There are 5 ways to turn a row about zero (a turn may also mirror it). The second row of each pair is the first, turned, with some noise. The first 45 pairs use one turn. New pairs use 2 turns, one after the other, and a turn may come again.
Some pairs, each with its turns in order after it:
[ 19.6 -23.6  23.8  27.3 -30.6  33.4 -16.0   4.8]
[ -8.3 -42.6 -33.2  -8.2   0.1  24.1  18.5  30.8]
(1)

[-27.6  19.9  -4.0  26.8  22.5   1.8  26.1  31.9]
[-15.4  -3.1 -14.7  16.2 -28.5  19.6 -45.2 -19.5]
(3)

[ -7.9  13.7  30.1  -6.6  33.3 -18.7  -9.9   8.6]
[  2.1  -7.8  24.7   6.3 -38.0   4.7  -9.0 -23.9]
(1)

[ 19.6  -4.4  11.2  -4.9  19.1 -12.8 -18.7 -13.2]
[-12.4  26.2  -2.3 -13.2   6.4 -11.9  22.0   8.8]
(3)

[ 24.8 -30.7  18.3  30.3 -29.3  32.9  -5.1  10.8]
[ 14.7 -18.5  43.3 -22.2  -0.4  32.0  -3.6 -28.3]
(4)

[ 10.2  22.0  11.9  -5.2  -5.2   7.6 -22.7  14.3]
[  2.5   2.5 -27.9 -15.4 -10.5 -17.2   3.9 -17.7]
(0)

[ 23.1  22.8  30.0   5.2 -16.2  27.2   8.8 -20.3]
[ -4.0   8.2  26.4  36.8 -18.6   8.0  36.0   9.7]
(3)

[-23.5  20.5 -27.2  -3.9   0.9 -20.9  -0.5  23.7]
[ 23.4  13.5  31.0  -1.1 -17.0   0.5 -12.3 -27.8]
(0)

[ 31.4 -24.5  10.4  22.6 -10.5  14.7  24.1  -3.0]
[10.5 18.5 -5.6 39.1 -0.4  1.6  3.9 31.2]
(3)

[-28.0   2.3 -27.4 -24.8  31.3  22.3   1.0 -13.2]
[-21.6  -3.0  14.2  -3.0  40.8  19.7 -17.4 -24.8]
(3)

[-13.1  11.1   1.6 -22.0   6.0 -14.5 -15.3  20.0]
[-12.6  10.0  -4.5  17.5  -2.4 -12.7  28.2   1.9]
(4)

[-16.7  10.0  24.7  17.7   1.0 -12.2  26.3  22.5]
[  4.6 -16.7 -24.3  -9.1   3.5 -35.0  -0.9  12.4]
(2)

[-20.2  32.7 -26.9 -22.1  28.1  18.9 -17.3 -31.9]
[-30.6  -0.5  38.7  -8.4  30.3   0.4   1.6 -41.8]
(3)

[ 11.6  -8.6 -21.1 -13.6   3.9 -18.0 -29.5  19.0]
[-19.5  16.1   8.3   2.4 -39.9 -10.3   0.1  -5.2]
(0)

[ 24.0 -23.7  26.2 -17.0  -3.8  32.7  -8.2  10.2]
[-26.5  23.3 -39.0 -12.3   3.6  12.0  21.6  13.5]
(0)

[  0.5 -16.2  25.3   0.7   6.3  -8.7 -15.0  23.9]
[ -5.0 -25.2  14.5   0.4 -13.4  27.1  -7.0 -14.9]
(1)

[-29.3 -32.7   9.4 -25.0   2.5   5.2 -27.1  30.2]
[-23.8  25.2  -2.0 -21.6 -27.8  40.0  -1.5 -21.1]
(0)

[-15.5  18.2  -1.1 -27.2  17.1 -31.4 -32.9 -14.1]
[ -2.1  -5.3   1.0  -9.9 -37.2 -11.0 -46.8   3.9]
(0)

[ 27.3  28.6 -13.0  -1.2 -25.7 -33.1 -26.5  24.6]
[ -3.9 -18.3  16.7 -30.1 -29.7 -42.1   1.7  21.6]
(3)

[-23.6   7.0   3.9  17.1  -3.7 -11.2 -27.5   9.5]
[ 19.9   8.3   0.7 -23.3 -18.6 -12.1  -7.3 -26.5]
(3)

[ 18.1 -26.8  -2.4  -5.8  -7.0 -26.0  33.5 -27.6]
[-25.3   0.1  19.5  36.6  26.2  -2.5 -11.2  22.8]
(0)

[ 21.3  29.2  16.1  22.9  16.8 -23.6 -14.4 -28.2]
[  8.6  25.0 -13.1 -13.2 -55.5   0.4   7.6   0.3]
(1)

[  6.1 -10.1  33.5 -33.1  30.2  10.8 -24.3  -2.3]
[-32.8 -27.7  12.2   5.6 -29.3 -25.0   6.0  -6.6]
(4)

[ 29.9 -30.5  -3.3  -0.3  23.6 -29.1 -26.1  16.4]
[-46.8  11.6  15.5 -11.2 -25.4 -17.3   8.5  12.8]
(0)

[  0.4 -25.7   1.3 -28.1 -18.8 -19.3 -20.0  22.4]
[ 35.4 -13.2 -15.2   4.2  10.5  27.1   3.8 -24.5]
(2)

[ 30.2 -17.2 -12.6 -13.0  21.0 -14.9 -23.6  15.9]
[  5.9 -34.5 -15.2   4.2   9.6 -23.5  22.6 -20.4]
(4)

[ 28.2 -32.9 -32.7  12.5 -29.2  26.2 -32.8 -24.2]
[ -6.2 -16.5  46.8  36.9  11.3  52.3   8.2   4.7]
(2)

[ 20.8  33.7  30.0 -22.5 -26.2 -22.4 -13.5  -5.1]
[ 45.1  27.0   8.2 -15.1 -15.0  -4.7  18.5  15.6]
(2)

[ 12.0 -23.2 -24.9  -1.1  26.5  27.5  -2.1  -8.6]
[-35.9  -2.2   5.9   6.4 -12.8  31.8 -13.5  -5.7]
(2)

[ 33.6  20.9 -32.1  22.4 -25.6 -19.5 -24.9 -17.6]
[  5.3  -5.7  20.0   3.3  -4.1 -67.6   5.1   8.3]
(3)

[-29.1   2.9 -24.4 -30.5 -20.8  27.5 -24.6  -7.5]
[-16.1  24.8  -2.9  14.9  19.4  26.5  38.9 -23.5]
(2)

[-15.6 -23.7 -29.1 -19.3 -17.7  15.6 -14.1 -29.4]
[  3.5  12.4 -30.7  38.1  36.2  -2.4  14.8   1.6]
(1)

[-31.9   6.0 -30.1  26.8   5.1 -10.6 -32.3  11.2]
[26.7 -0.8 -4.1 40.5 11.0 15.2 21.9 25.6]
(4)

[ 29.0 -27.0  -5.5  26.9 -22.2  -3.5 -30.2  19.5]
[ -7.0  -4.1 -18.9 -20.8   4.6  48.5  22.8   6.0]
(1)

[ 22.0 -21.2  13.6   4.2 -29.1   2.7 -31.5  -5.9]
[ 10.8 -14.9 -30.2   5.3  -2.5  36.8  10.9   4.9]
(1)

[-11.3 -26.8 -25.2  33.2  32.1  25.6 -19.3 -27.8]
[  1.0 -36.8  17.2  -6.8 -27.3  21.4  30.0  37.7]
(0)

[ -0.8   0.9  20.7   3.4  -1.3   5.7 -27.5  -2.3]
[  5.1  -8.9  -3.0  11.4 -22.9  17.0   3.9  11.0]
(1)

[-21.2  20.3 -14.5  14.1  11.7  10.4 -29.1  12.4]
[-15.5  10.5  -7.2  28.9 -19.2 -14.7  23.1 -16.5]
(2)

[ 27.9  21.3  33.2 -16.9  10.6   4.8  20.4  -4.3]
[ 29.6 -24.5   7.4 -19.8 -27.4 -25.2  -3.1  -5.0]
(1)

[ -2.8   8.4 -17.1 -12.7  -6.2 -26.1  22.9  25.4]
[  6.7  31.8 -15.2  -5.3  20.8 -15.7  16.4 -11.2]
(4)

[ -4.8 -30.6  -9.2  -3.0 -11.8   5.2 -28.4  25.5]
[ 22.5  -7.4  11.0  16.1 -14.3  10.2  30.8 -19.7]
(4)

[-13.9 -18.5  -2.6  30.1  15.1   3.7  21.5  12.0]
[-26.7 -30.9  -7.8   7.3   6.8 -15.7 -20.0  -2.6]
(2)

[ 21.8  16.2  11.3  31.0 -10.1 -29.5 -10.5 -15.3]
[-16.0  -6.9 -12.8  17.6  43.9  25.2  -9.5  -8.3]
(4)

[-21.1  13.3  -5.1  31.8  -4.3 -12.5  33.0  -7.3]
[-11.5  -7.9  10.4  -7.5  18.4 -44.4   0.0  -1.0]
(2)

[-22.1 -26.9  17.7  21.5  16.0 -16.4  30.5 -23.1]
[  4.0  10.7  13.2  25.2   4.1 -20.6 -47.9  -5.5]
(4)

New pairs, each followed by its turns in order:
[ -2.9  26.8 -28.2 -16.1  27.2   6.7  15.7 -12.2]
[ 28.5 -19.5   6.3  -5.7 -37.8   5.6   5.6   6.6]
(0) (2)

[ 28.9 -16.0   9.1  -1.1   8.3   5.5  -4.1   0.5]
[ 18.7  12.9  21.4  -1.6   1.4   7.0  -6.6 -16.5]
(0) (0)

[ 32.0  25.6  10.4 -31.9  10.1   2.1   4.2   7.8]
[  8.7  21.6   0.7 -12.4  12.3  35.3  -6.4 -28.1]
(3) (0)

[21.4 -1.1 30.9  2.7 -0.5 24.3 19.9 -6.3]
[-17.4 -27.7  -5.1   0.7   0.5 -20.3  22.9  23.8]
(3) (2)

[ 30.6   0.6  -4.5  -3.9  27.0  14.0 -26.2 -13.0]
[ 30.6  -4.1   4.3   9.1 -23.4 -12.9  -3.7 -31.3]
(4) (4)

[-21.3 -22.3   7.5  31.1  -9.6  16.0   5.3   7.7]
[ 31.8  -7.2  18.3  20.8  12.9 -10.2  -2.4   3.8]
(2) (4)

[11.3 18.3 27.2  3.5 23.9 -4.7 11.1 27.4]
[-26.9  -0.1 -28.1  10.2  -5.6 -36.7  10.1   2.3]
(0) (4)

[-27.1  -3.3 -19.9 -28.5   5.8 -25.0   7.0  14.5]
[ -1.7   0.7  -3.8  36.7  18.9  -0.1  22.5 -25.5]
(3) (1)

[ -4.7 -21.4 -29.4 -17.1  -6.6  26.8  22.8  31.9]
[-25.4 -31.3   0.3   5.8  -8.0  -6.3  31.8  33.9]
(4) (3)

[  4.0   3.9  22.4 -31.0  20.3  13.3  -1.1   3.7]
[ 14.5  14.0 -20.8  18.5  -2.7 -10.9  19.7  17.3]
(1) (3)

[ 24.8   5.2  23.3 -19.9  -7.7  18.6  19.4 -14.2]
[ 20.7   4.2   5.8  42.5   8.6   7.0 -12.8  -1.4]
(4) (1)

[ 23.7  -6.5  -8.0 -32.0  -0.9  -6.3 -27.4 -20.1]
[ -8.6  13.4 -22.3  12.0  40.9   0.8   3.8  -4.9]
(4) (1)

[ -8.4  16.0  27.0  31.2  22.8 -26.5 -30.3  31.1]
[-23.8  20.4  24.3  -7.8 -42.5  43.5   4.3  -5.9]
(1) (4)

[  2.8  14.7  33.7  25.3 -20.7  18.5  19.8  -7.9]
[ 12.7  15.8  15.3 -21.2  22.9  36.5 -20.6  -1.4]
(3) (4)

[ 24.4  19.0   5.7  15.4  22.6 -30.7 -14.4 -32.1]
[-21.8 -28.0 -26.9  -0.9 -14.8 -13.8  -1.8 -43.7]
(3) (3)

[  2.0  23.6 -24.2  -3.5  13.3  15.7  27.8   4.4]
[  7.8  12.3  -0.9  11.0   4.6  28.4 -33.9 -17.2]
(2) (0)

[ 13.9  21.3  -7.2   8.2   5.7 -13.9 -16.2   3.3]
[  9.4   8.2   0.4   5.5  -6.7  12.9 -23.1  -4.7]
(3) (1)

[ 10.2  32.2 -31.9  31.1 -16.6  29.0   6.6   3.1]
[-22.3 -17.7  25.5  31.8  15.2  28.9  -5.7 -28.3]
(3) (4)

[ 10.4  24.4  14.0   4.8   3.5 -30.0  28.6   1.5]
[ -7.0  23.3  31.1  21.4 -24.6 -12.5  -1.3 -11.0]
(4) (1)

[-16.3 -24.5 -11.3  22.9 -30.0   8.4  18.6 -10.7]
[  7.6  13.8  21.7   6.3 -27.5  17.2  19.5  34.1]
(4) (2)

[ 30.0 -33.4   9.9   6.9 -15.6  26.5  21.5   1.9]
[  5.7  -6.5 -19.0 -10.9  49.6   5.2 -21.8  16.8]
(1) (3)

[  3.7  27.6   6.5  21.4   0.5 -24.8 -31.5  -6.8]
[ -9.8 -17.7   3.7   6.1  22.0 -37.0   0.3 -24.6]
(2) (0)

[ -7.1  -6.5   0.6 -24.2 -23.6  27.4  -0.8  14.1]
[ 14.9  -1.2 -10.6 -24.8   2.6  17.0  -4.4  28.9]
(0) (4)

[-11.9 -10.0  11.3   5.0 -22.8   3.8   7.9  25.0]
[  8.6 -20.3  15.6  10.6 -18.0 -10.9  14.7   0.3]
(1) (4)

[ 20.4  -0.8  22.5 -25.4  23.8 -15.4  17.8  -3.8]
[ -2.6 -11.4  32.3 -29.8   8.0  -4.2  12.4  14.7]
(2) (3)

[-26.8 -26.6  -0.9 -11.1  10.4  14.4 -28.1 -19.5]
[ 10.0 -14.2   4.2   4.8   9.2  15.3  -3.7  48.0]
(2) (4)

[-22.7 -10.5 -16.4 -14.4  19.3 -26.3   8.2  16.4]
[ 11.5  -8.1  23.2  -3.7 -13.9 -37.2 -13.2  -9.1]
(4) (2)

[ 16.2  26.3  32.9 -12.4  24.3 -26.3 -11.2 -31.1]
[ 11.3   1.8  -5.2 -62.9  15.6 -14.7 -12.5   2.3]
(0) (3)

[ 11.2  15.4  10.4   2.7  28.2  12.7  23.7 -23.0]
[ -3.1 -12.5  34.6 -13.8   1.8  17.5  16.7 -22.2]
(0) (1)

[ 25.8   4.7  23.9 -24.1  20.7 -13.1  -5.0 -11.0]
[ -4.4 -11.7  26.0   7.7 -19.5  28.8 -19.3  -3.6]
(4) (0)

[ -8.5 -10.0   7.3 -28.6   2.6 -20.5 -24.6   0.3]
[ 4.5 12.8  0.6 26.5  3.6 17.7 -4.2 21.2]
(0) (1)

[ 23.6  13.3 -15.2 -14.3  -9.2  31.4 -32.5 -29.7]
[ 12.6   7.4 -37.2 -21.7  -4.2 -27.2 -35.8  27.9]
(3) (2)

[-30.6  22.6  -5.3 -21.5 -28.1  10.4 -19.6 -15.2]
[ -0.9   7.4  14.8 -29.0 -16.5 -46.4  -9.7   2.3]
(2) (1)

[ 12.1  -1.6 -14.3 -15.8  23.5 -18.7 -17.5  18.4]
[ 26.1   7.0   9.6   1.9  -2.9  13.5 -27.3  10.5]
(0) (1)

[-11.2 -20.2 -14.8   8.2 -26.2  30.7  25.1 -27.7]
[ -6.2  47.8  -3.5  29.1  -1.1 -15.4 -11.4  14.6]
(3) (3)

[-25.0   0.2  -0.2  -3.4   0.9 -21.5 -11.5 -33.7]
[ -8.7 -16.2  13.1  36.2  -7.0 -11.6  17.0  -6.0]
(4) (2)

[ 14.4 -20.3  11.8 -27.6   9.1 -19.6  32.2  13.7]
[ 20.8  41.4 -10.0   8.4 -14.5  -2.0 -12.0 -22.0]
(4) (1)

[  8.4  31.2 -33.7  13.9  31.5  15.1  14.7 -21.2]
[-10.4  51.2  15.7 -23.2 -31.8  -5.2  15.4  -3.4]
(4) (0)

[ 15.9  25.8 -31.4 -27.4  -1.3  13.7   0.6  13.5]
[ 15.3  46.3  13.5  23.5   5.4   2.7 -10.3   3.7]
(4) (0)

[  1.2 -28.5  25.7  -2.8   4.4  -2.9   1.1   3.8]
[-5.1  1.9  9.7 -2.4  3.1 14.7 34.5 -1.5]
(2) (1)

[-24.6   5.0  19.8  18.9 -24.7  32.6 -15.5 -13.4]
[-27.5  -3.7  22.4  -8.7  21.3  38.5   5.5  11.4]
(1) (1)

[ 23.5  17.0  -2.0  -8.0 -22.8  27.7   5.7  22.2]
[  9.7 -36.7  17.2 -18.1  10.5   2.0   7.2 -30.7]
(1) (1)

[-18.0  24.4  -2.4 -25.5 -32.4  -8.0  27.5  -4.0]
[-15.0   6.0 -17.3 -16.3   8.7 -50.5  -9.5   0.7]
(2) (4)

[ -5.5 -31.9   7.3  14.7  19.0   3.7  25.1  -3.2]
[-10.2 -33.8  23.4   8.0  -4.2 -17.5  -9.7  -4.6]
(0) (1)

[ 11.2  33.0 -30.4  21.1   5.9 -13.5  -3.2  -7.5]
[ 25.1 -15.9   2.9 -11.0   6.2 -30.5  22.8  16.8]
(4) (4)

[-15.3  16.1 -15.7  17.6  -4.8  26.6   9.6  20.5]
[ -6.5 -17.7  32.5   5.9  -2.4  12.6 -22.3 -13.8]
(1) (1)

[ -0.6  29.5 -25.3  13.1 -10.5  13.8 -17.8 -19.5]
[11.3 28.6 -5.3 -4.7 -9.5  8.9 37.0 -4.3]
(4) (0)

[-20.1 -13.3  32.4  11.6 -12.1   8.1 -15.5 -33.7]
[39.7 -0.7 -4.4  7.9  9.0 39.0 15.9  5.0]
(1) (4)

[-25.9  -8.9   4.0 -23.2  33.5  29.5  -6.0   1.2]
[-19.8 -35.3  28.2  -6.9  25.5  11.9   1.5  -5.8]
(1) (0)

[ 26.6   9.2  14.7   2.5  27.5 -19.6  13.8  20.1]
[ -7.0  13.4  22.6   8.7  26.7  17.3 -17.5  19.1]
(3) (1)

[-15.5 -29.9 -15.3 -17.2 -19.1  32.2 -30.6  25.2]
[ 42.7  -2.5 -20.2  42.6  20.9   8.4  19.2  -8.8]
(0) (0)

[-16.4   5.9 -32.5 -31.3 -29.4 -10.8   4.8  27.5]
[-35.9  40.5  14.4 -12.5 -13.5  14.3   1.3   4.4]
(1) (3)

[ 21.7 -11.8  14.4  13.9 -22.8  -6.1 -30.7  -1.2]
[-15.3 -22.3  -8.3   2.2 -25.5 -11.1   5.3  29.1]
(3) (3)

[-29.9  -9.7  10.1 -14.0  -1.1  29.8  30.5  26.8]
[-37.3 -12.0  17.0 -35.1 -14.6  17.5  -2.1  -1.3]
(1) (0)

